The same things were measured in two ways. Each way mixes the same 8 hidden numbers, adds some noise and spreads widely along 5 directions of its own, which tell nothing about the thing.
Some things both ways: the first way, then the second way.
[ -1 -13  -7  -4 -29  12   1  -6   5   2 -16   2  -2  -3  -5  -5   0   9
  -8 -20 -14  11   3  27   0]
[ 24   9  26   1 -28 -22  13  18 -18   0 -17  10  -5  14  -7   5]

[  1  -5 -34   3   0   6  31 -15 -18 -26  11  26  43 -13  -1   6  -1 -11
 -27  27   7 -19   2 -60   6]
[-17   4  21  19 -26   7  20 -37  -5  28  18  27 -25  -8 -13   4]

[ 27  14 -36 -10  -1   5 -14   1  -8  -1  11  22  15 -11 -19   0  12  -2
   2   8  -5 -14  -7 -20 -27]
[ 33  26   3  24 -21  -3  37  12 -51   9   9  41 -26 -31 -10  11]

[  1 -25 -17 -10 -13  -1  -1 -12  -4 -12 -22  10  -4  15 -12  -7   4   8
   4 -16 -10   7  17  15  -6]
[ 36   8 -11   2  10  -7  26  11 -55  63  -6  28 -36 -25 -10  65]

[ 30   6 -46   9 -26  -4 -14 -21  -1   7 -14  17  13 -11 -11  -4 -24 -12
  -9  -7  -8 -28  -7  10 -24]
[ 15  22  33  -2  -2  -9  11  34  -8   4  -7 -18 -10  37 -16  19]

[ 30  10 -17   7 -12  24 -22  12  18   4 -25  -2 -18  24 -26  22  17  10
 -16 -41  -7   8 -22  31   7]
[ 26  16   7 -12 -29   3 -30 -23 -29  12 -15  20  -9  -6   0  10]

[ -7 -28 -14   5   0  -8  34  -3  -8 -23 -11  10  16   2  -4 -15  -3   6
  -4  28   9  15  19 -16  12]
[ 19  -4   8  32 -20   4 -14 -11   1  12  10  39  20  32  -8  -4]

[ 34   6 -45   8 -33 -19  -5 -34 -12  14 -21  36  26 -23 -21 -13 -12  14
 -19 -17 -14 -47  -2   4 -19]
[-15 -14  14   0 -35 -20 -24 -50 -12  20  13  54 -26 -13   2  13]

[ 20  -4 -18   9  20 -25  -1  46  -8  -9   4   4 -18   9  12  11   2 -16
  -1  38  12   6 -26 -16 -18]
[ -3   4   6   3  30   8 -31  -9 -21  16   0  24  12  19 -32  44]

[ -4 -17 -19   5 -11 -12   4 -14  -2   6  -8   2   2   6  -5  -2   9  15
  -3  -3 -19   3  17  -5 -21]
[ 57  25 -20  44  -7 -10  27  13 -80  24   3  61 -19 -23 -14  32]

[  8  -1 -16   8 -16  14  -7   9  10   5   1 -13  -5  18 -21 -12   6  18
   5  12   9  28 -14   3 -14]
[ 33  10  -3   9   4 -25 -22  -1 -48  -5  11  18 -24  -6  12  42]

[ 27   6 -16   3   6  20 -15  26   3 -12   0   9   2   1 -16 -16 -11 -27
  -8  13  16  11 -15   8  -7]
[ 14   9  15 -19  -8   9 -51  24  14 -15   8  -5   4  18 -17   3]

[ -5 -11  -8  27 -16  40  21  -6  25 -18  -7  -8   5  23   2  10 -13 -15
 -35  -4  -5  21 -12  -5  20]
[-15   2  11 -33 -17 -19 -28 -42   0  40  11  17 -53  -3  -7  38]

[ 35  13 -38  14   2   6  -6  -9   2 -10  -2  15  -1  17 -36   5  -3   0
   9 -11  14  -3 -38  15  29]
[ 13  -9   2  15 -15   1  -6 -21 -18  23   6  22  -9 -15  -1  20]

[ -3  -1 -19  13  22  12  18  10  13 -19   3 -13 -18  21  -4  48   9 -16
  14  -3   4  31 -27  16  50]
[ 27   9  14  -7 -22  -4 -11  17  -9  27 -25  10  -3  26 -31  -3]

[ 32   8 -28  -4  -6   3  -8  20   9   2 -15  14  -7  -9 -12   9  18  11
  -2   0 -12  -3  -4   8 -23]
[ 11  12  28 -10 -52  -8 -27 -22   5 -14  -9  46  19  34  -3 -14]

[ 14 -17  11 -25 -26   1 -13  34 -11   0 -26  27   0 -15  14 -15  18  11
 -47 -16 -21 -16  15  -2 -47]
[ 13  16  29  45 -55 -33  63  -8 -29   6 -24  37  -6   9 -10  33]

[ 16 -25   6  -9  -2  -2 -12  25  -7 -11 -17  20 -16  20  -6 -23  13   6
 -19  -8  -6   5   7   5 -27]
[ 10   5  -2  10   9  20  26 -14 -30  33  -9  36   4 -26 -18  58]

[ 10   4 -33   8  -9  40  21   1  19 -27  16  -1  -2  18 -13  16   4  -3
  12  24  11  27 -34 -19  20]
[-10  -3  16 -22 -20  10 -14 -63 -10   3  33  57  -6 -28  20  -6]

[ 10  -4   1  11 -18  34 -10   4  17   0 -24 -10   4  18 -31 -19   2  12
 -26 -23   3  28   4  24   8]
[-24   1  36 -14 -44 -15  -7 -44   8   4  -4  34  -7   1  -3  27]

[-16 -30 -24   5 -34  -4  27 -37  -8  -3 -21  -8  30   8 -29 -34   2  53
   4  18  12  24  30 -14   1]
[ 26 -13   4  22 -15 -17 -58 -43 -24  -4  28  41   3  17  37  10]

[ 25 -10 -20 -10   0 -10   5  18 -15 -16 -18  32   9 -14  -4 -11   2  -2
 -17   9   3 -16   8  -6 -14]
[ 22  -2   1   6 -16  -9 -26   3  -4  34   0  10 -22  17 -18  21]

[ 23  12 -38  13 -15  11  -1  -1   9   2 -15   5  13  -8 -13  14  -5  -3
 -14  -1  -2  -6  -9   2  -2]
[ 19  18  19   9 -26 -21 -16   0 -18  10   2  11 -25  27  -8   4]

[ 20 -10  -2   5 -13  18  -5  31  17  -9 -10  23 -12   5  20  -1   2 -22
 -47  -3 -28 -11  -4 -11 -44]
[ 12  28  -1 -27   2  19 -18  -8 -11  21   3  15 -18 -10 -24  25]

[ 27  14 -53  11 -19  -3  -3 -36  -2   4  -2  27  13  -6 -18  20  -3   2
  -5 -23 -18 -35 -22  -3   2]
[-15   4  38 -42 -10  30 -16 -21  10   7  -8  -6   9   4 -16 -13]

Other things, the second way, with their names:
(262): [  0  14  42 -29 -21   0  17   2  -4  14 -22 -21 -14  10   3  31]
(294): [ -8  -3  14   4 -42 -24 -40 -51  -9   4  15  52 -21   2  -5   5]
(137): [ -5  16  15 -36   8  29 -36 -28 -12  31  -2   0 -14  -1 -16  15]
(66): [ -2  24  20 -16  -8  23  -4 -29 -16  30   6  22 -13   4 -16   5]
(425): [ 42  24  -5   4 -15  10 -66 -25 -36  11   0  42   9  17   6   9]
(83): [  0   7  13 -15   3   6   8 -13 -12  47  -5  10 -20   2 -22  39]
(103): [ 25   9  -4  12   5  14  -5   6 -32  -1   4  11  -8 -27 -15  15]
(259): [ 35   6 -28  36 -12 -11 -15 -22 -48  33  26  56 -44 -33 -19  -6]
(178): [ 32  24  39  -3 -46 -45 -11  23 -24   3 -32 -15 -19  53   5  17]
(151): [-18   0  23 -26   8  16  -3 -29 -26  41  -2  13 -24 -18 -21  14]
(346): [  2   9  27  26  -5 -10  53   7 -35  21  -7 -17 -31 -15 -10  41]
(356): [ 26   3 -10  -4   0  -1   8   3 -25  13   4   8 -27 -33  -9  32]
(240): [ 17  -1  36 -62 -37  -5 -39 -25 -34 -10 -36  27  14 -13  23   7]
(131): [ 55  19 -18  27 -16 -31 -34  -3  -7  74   4   6 -40  74 -20  16]
(372): [ 10   8  14   5 -21 -12 -14   1 -15  24  -7  19 -22  13 -27  17]
(91): [ 42  15  -2  11  -2   9 -25  16 -32   3   0   7  -3   2  -9   2]
(167): [  5  -2   2 -36 -12 -28 -29 -34 -55  11  -7  39 -46 -51  -3  26]
(427): [-38  -8  23 -22 -14  10  13 -63 -20  40  27  56 -35 -43 -20 -13]
(218): [ 32   2   4 -15  19  13 -27  31 -14   7   1 -39 -17  -4 -10   7]
(127): [ 20  16  11 -36  -5   1 -83  -5  -4  -2  10  18  -5  33  -7  -9]
(53): [  0  16  32 -21 -23 -23 -25   1   5   8  -6 -11 -27  35 -11  26]
(381): [  3   3  -1  21 -17  16   4 -46  -8  29   3  53  13   1 -16  20]
(158): [  8  18  16 -46 -37 -19 -26  -9  16  34 -30  -6 -34  22 -27  24]
(67): [ 19   2   2 -22 -32 -12 -10  -8 -14  50 -19  51 -19   2 -31   7]
(92): [ 26   2   5 -23 -10 -33 -38  24 -22  18 -18  -5 -40   3 -16  47]
(305): [ 30  15   5 -19  -6   4 -35 -23 -17  32  -6  11  -5  31   1   4]
(410): [ -4  14  31  -7  -8  22  -7   2   3  -5  -7 -36  -9   2 -16   1]
(270): [-22 -12  32 -64 -16  36 -59 -35  29   7 -17   7  24   4 -22 -19]
(148): [-17  19  19 -23 -14 -18 -12  -6  12  59  -1   3 -53  33 -41  47]
(202): [-14  -8  40 -41 -47 -31 -20 -29  -9   0 -21  26 -13   1  20  45]
(102): [  0  21  11  19  17  21  13  10 -23  13   9  16 -10  -3 -46   8]
(298): [-11 -13  34 -25   2  -4 -36   1   3 -20   6 -42 -22 -11   1  -7]
(371): [-26   5  35   6  -4  -3 -35 -15  -3   9  -5  11  -4  35 -45   1]

Some of these things the first way, each followed by its name:
[ 36  10  -6  14 -13  14 -20  35  18  12 -37  -5  -4  -9 -26 -22  -6   3
 -24  -4  10  16  -1  44 -14] => (102)
[ 24   9 -39   1   5  14   5  14   8 -12 -10   6   9  -1 -20  23  18   7
  -3  14   2   7  -1 -18  -3] => (66)
[ 17  -8  -5 -12 -10  -3  -4  34  -6   0 -29  14   5 -21  -2  -9  12   8
 -25   1  -3   0  18  11 -23] => (372)
[  7  -4 -12  16  -2  20   5  -7  23   0 -14   4  -6  15 -14  18  16   6
 -22 -27 -28   8   1   6   5] => (158)
[-29 -10 -34  -5 -23  -1   0 -58  -4   9  17  -9  -4  29  -6  42  20  24
  25 -42 -35   3 -13  -4  13] => (240)
[ 34   8 -19  10 -27  -1 -38 -12  10  30 -35   2  -6   1 -43 -24  -4  22
  -6 -43 -12  -5   0  62 -16] => (92)
[ -2  -4  -4  18 -12  21  16   9  15   1 -12 -11   7   4 -15  -4   9  18
 -25   6   4  29  -1   1  10] => (294)
[-21  -9 -26   2 -14  10  10 -14  -4  -9   4  -7  12  10  23  45  -5 -20
 -17  -6 -13  -3  -5 -26   2] => (178)
[ 32  33 -36 -10 -13  15 -12   8 -15   4  16   9  22 -18 -37  -2  12  17
   8   8  26  -3 -41  -6   9] => (298)
[ 24   2 -20  17 -21  18  -4  25  31   4 -28  -8 -18   1  -1   8  -8  -5
 -13   1  -8  17 -11  33 -13] => (127)
[ 18  -3 -11  22   7  29   2  25  24 -15 -34  -7   5   7 -17   3  -8 -21
 -32   0   8  26  13  17  10] => (148)
[ 54  -2 -33 -25 -18 -26 -21  14 -15   7 -41  46   9 -30 -28 -27  21  34
 -10  -5 -14 -38  26   8 -57] => (83)
[-23  -5  11 -14  -5  17  14  40   1  -4  27 -12 -21   8  31  38  38  10
 -13   8 -14  31 -29 -25  -5] => (167)
[ 16   5 -36   8 -11   3   8  -1  -1 -16   2  17  -4   3  25  51 -13 -32
 -18 -10 -10 -24 -44  -7  15] => (151)
[ 14 -17 -31  -6 -18  -7  21  16   4 -23 -14  30 -14   1  42  43   6 -11
 -25   6 -29 -27 -14 -26 -23] => (305)
[ -8 -12 -21   0   3  -7  21  10 -14 -23  25  20   5   2  39  31  -2 -32
 -24  22 -11 -18 -21 -53 -12] => (91)
